The rows of a group lie close to one hidden flat surface of 6 dimensions, which passes through zero. Surfaces can cross.
(in the rows, 128 means zero)
Some rows, each with its group after it:
[152 120 140 115 124 163 151 130 106 137 127 131 138 114] : R
[139 154 124 117 110 172 182 148 138 158 117 117 145 127] : J
[143 123 123 104  95 179 199 176 136 176 126 132 137 103] : J
[113 105 155 152 147 108 117 111 116 145 118 138 104  69] : D
[132 117  87  91 126 144 108 159 142 149 155 105 108 163] : R
[129 150 133 171 136 171 120 127 108  77  43 113 126 109] : D
[136 101 153 178 152  99 147  75  86 141  76 129 118  92] : D
[124 128 134 106 110 116 130 138 135 118 158 135 145 141] : R
[103 125 136 187 116 116 110 145 138 159   4  43 118 149] : A
[125 108 156 115 102 106 120 144 125  89 165 165 154 120] : R
[108 163 114 159 168 109 101 117 188 106 178 198 114 131] : R
[128 213  95 126 144 155 149 101 146 104 126 118 141 145] : A
[145 173 111 138 157 169 159 107 140 171 114 108 125 141] : R
[113 145  75 116 127 135 103 146 150 151 109  70 103 175] : R
[114 151 125 152 151 130  89 135 159  58 150 198 119 112] : A
[114 102  99 113 123  82 111 131 131 153 132  93 110 157] : D
[135 155  90 111 146 166 104 118 104  33 142 153 107  99] : A
[ 83 108 106 116 131  62  85 136 154 180 139  83  79 122] : D
[153 127 152 114 127 152 159 117 106 136 147 143 153 119] : J
[125 142 130 141 147 113 126 112 143 120 156 162 129 120] : A
[134 105 220 196 133 127 144 141 164 155 135 216 167 102] : A
[114 121 112 127 126 109 110 143 145 126 133 131 112 134] : J
[124 122 137 144 130 133 113 140 135 108 118 145 126 119] : A
[127 125 146  91 114 142 148 141 118 200 134  77 122  89] : D
[117 123 106 133 108 147 137 170 140 135  89 109 115 114] : J
[146 106 152 119 141  84 125  57  67 162 121  69 136 151] : J
[122 135 120 104 120 131 123 144 151 136 162 129 130 141] : D
[130 158 151 157 158 135  67  98 115  36 112 141 143 144] : J

New rows, each followed by its group:
[102 143  98 132 118 137 120 175 177 118 135 147 113 130] : J
[125 125  92 123 149 127 103  98  83  71 107 121  89  93] : A
[121  95 158 147 117 106 107 133 105  79 113 157 131  92] : R
[141 161 118 136 145 160 155 111 132 162 115 115 128 136] : R
[158  81  97  80  91 138 142 149  92 125 129  87 147 192] : D
[105 115 108 106 114 141  62 191 159  74 155 148 109 125] : D
[120 153  82  98 134 138 105 157 179 134 182 133 118 176] : R
[101 183  92 135 131 134 130 168 218 122 173 181 120 143] : J
[121 160 127 131 123 122 136 136 170 155 140 125 144 165] : A
[125 139 116 110 129 130 120 142 149 128 156 135 130 148] : R
[117 144  57  66 133  79 136  93 123 172 177  66 100 170] : A
[144 115  90  97 133 178 120 156 127 153 127  96 105 147] : R
[120 147 115 126 134 106  99 110 132 117 119  88 129 170] : J
[105 143  94 126 149 122  71 162 194  88 193 190 108 151] : R
[169  94 119  86 118 192 160 143  87 173 122  95 126 124] : R
[151 123  91 104 103 162 120 159 120  62 126 134 155 203] : D
[137 117 151 128 143 105 117  89 105 122 152 137 137 134] : J
[135 107 120 132 136 138 128 122 110 147 108 112 108 116] : R
[158  84 135  98 127 153 139 114  61 101 150 155 120  76] : A
[118 163 126 144 122 143 128 131 135 106  91 108 139 140] : R
[116  94  90 133 165 126  62 153 161 100 164 181  75 117] : R
[117 129 154 158 148 129 114 122 133 113 117 158 112  72] : D
[132 119 171 141 122  86 173  82  97 160 117 121 151 107] : R
[167 127 149 129 163 136 190  74 109 206 164 150 134 102] : R
[130 109 145 131 114 132 126 138 111  99 119 142 137 108] : R
[104 128  67 116 136 122  74 159 164 129 125  90  87 171] : R
[132 143  65  72 113 169 103 151 107  70 132  91 112 141] : A
[111 224 146 151 136 179 152 123 162 152  75  80 135  95] : D
[128 182 132 149 135 122 160  92 141 154 116 111 146 143] : R
[134 118 108 108 116 164 109 162 124 111 116 112 122 139] : R
[125  84 128 109 107 109 111 156 129 143 145 123 123 138] : A
[132  92 129 114 132 114 120 123 107 117 153 146 116 107] : A
[149 133 142 143 138 152 139 122 124  83 148 191 153 133] : D
[135  88 113 130 139 142 118 128  97 153  93  95  93 111] : R
[133  91 138 100  88 127 130 147  90 119 106  91 140 124] : R
[134  95 131 148 129 129 131 110  78 147  51  73 106 103] : R
[116 147 101 124 128 124 120 134 148 135 131 108 123 156] : R
[145 105 124  89 108 164 129 162 119 119 156 133 138 133] : R
[145 108 105  62  95 133 149 147 114 174 156  73 137 162] : A
[130 144 146 114 119 126 130 140 160  98 200 194 156 132] : R
[ 86 151 116 116 126 114  98 156 166 169 128  75  98 106] : D
[124 105 133 143 134 112 146 125 128 153 126 149 115  98] : J
[136 102 152 131 130 129 127 133 119 117 142 161 131 102] : A
[134 142 135 120 124 145 139 131 133 132 133 128 138 123] : D
[148 134 125 113 135 172 137 142 135 128 155 154 130 126] : R
[144 112 142 119 120 153 143 138 117 121 144 158 140 107] : J
[129 170 146 168 134 179 145 118 114 111  45  97 137 101] : D
[112 122 111 118 111 164  77 184 135  73 103 114 114 122] : D
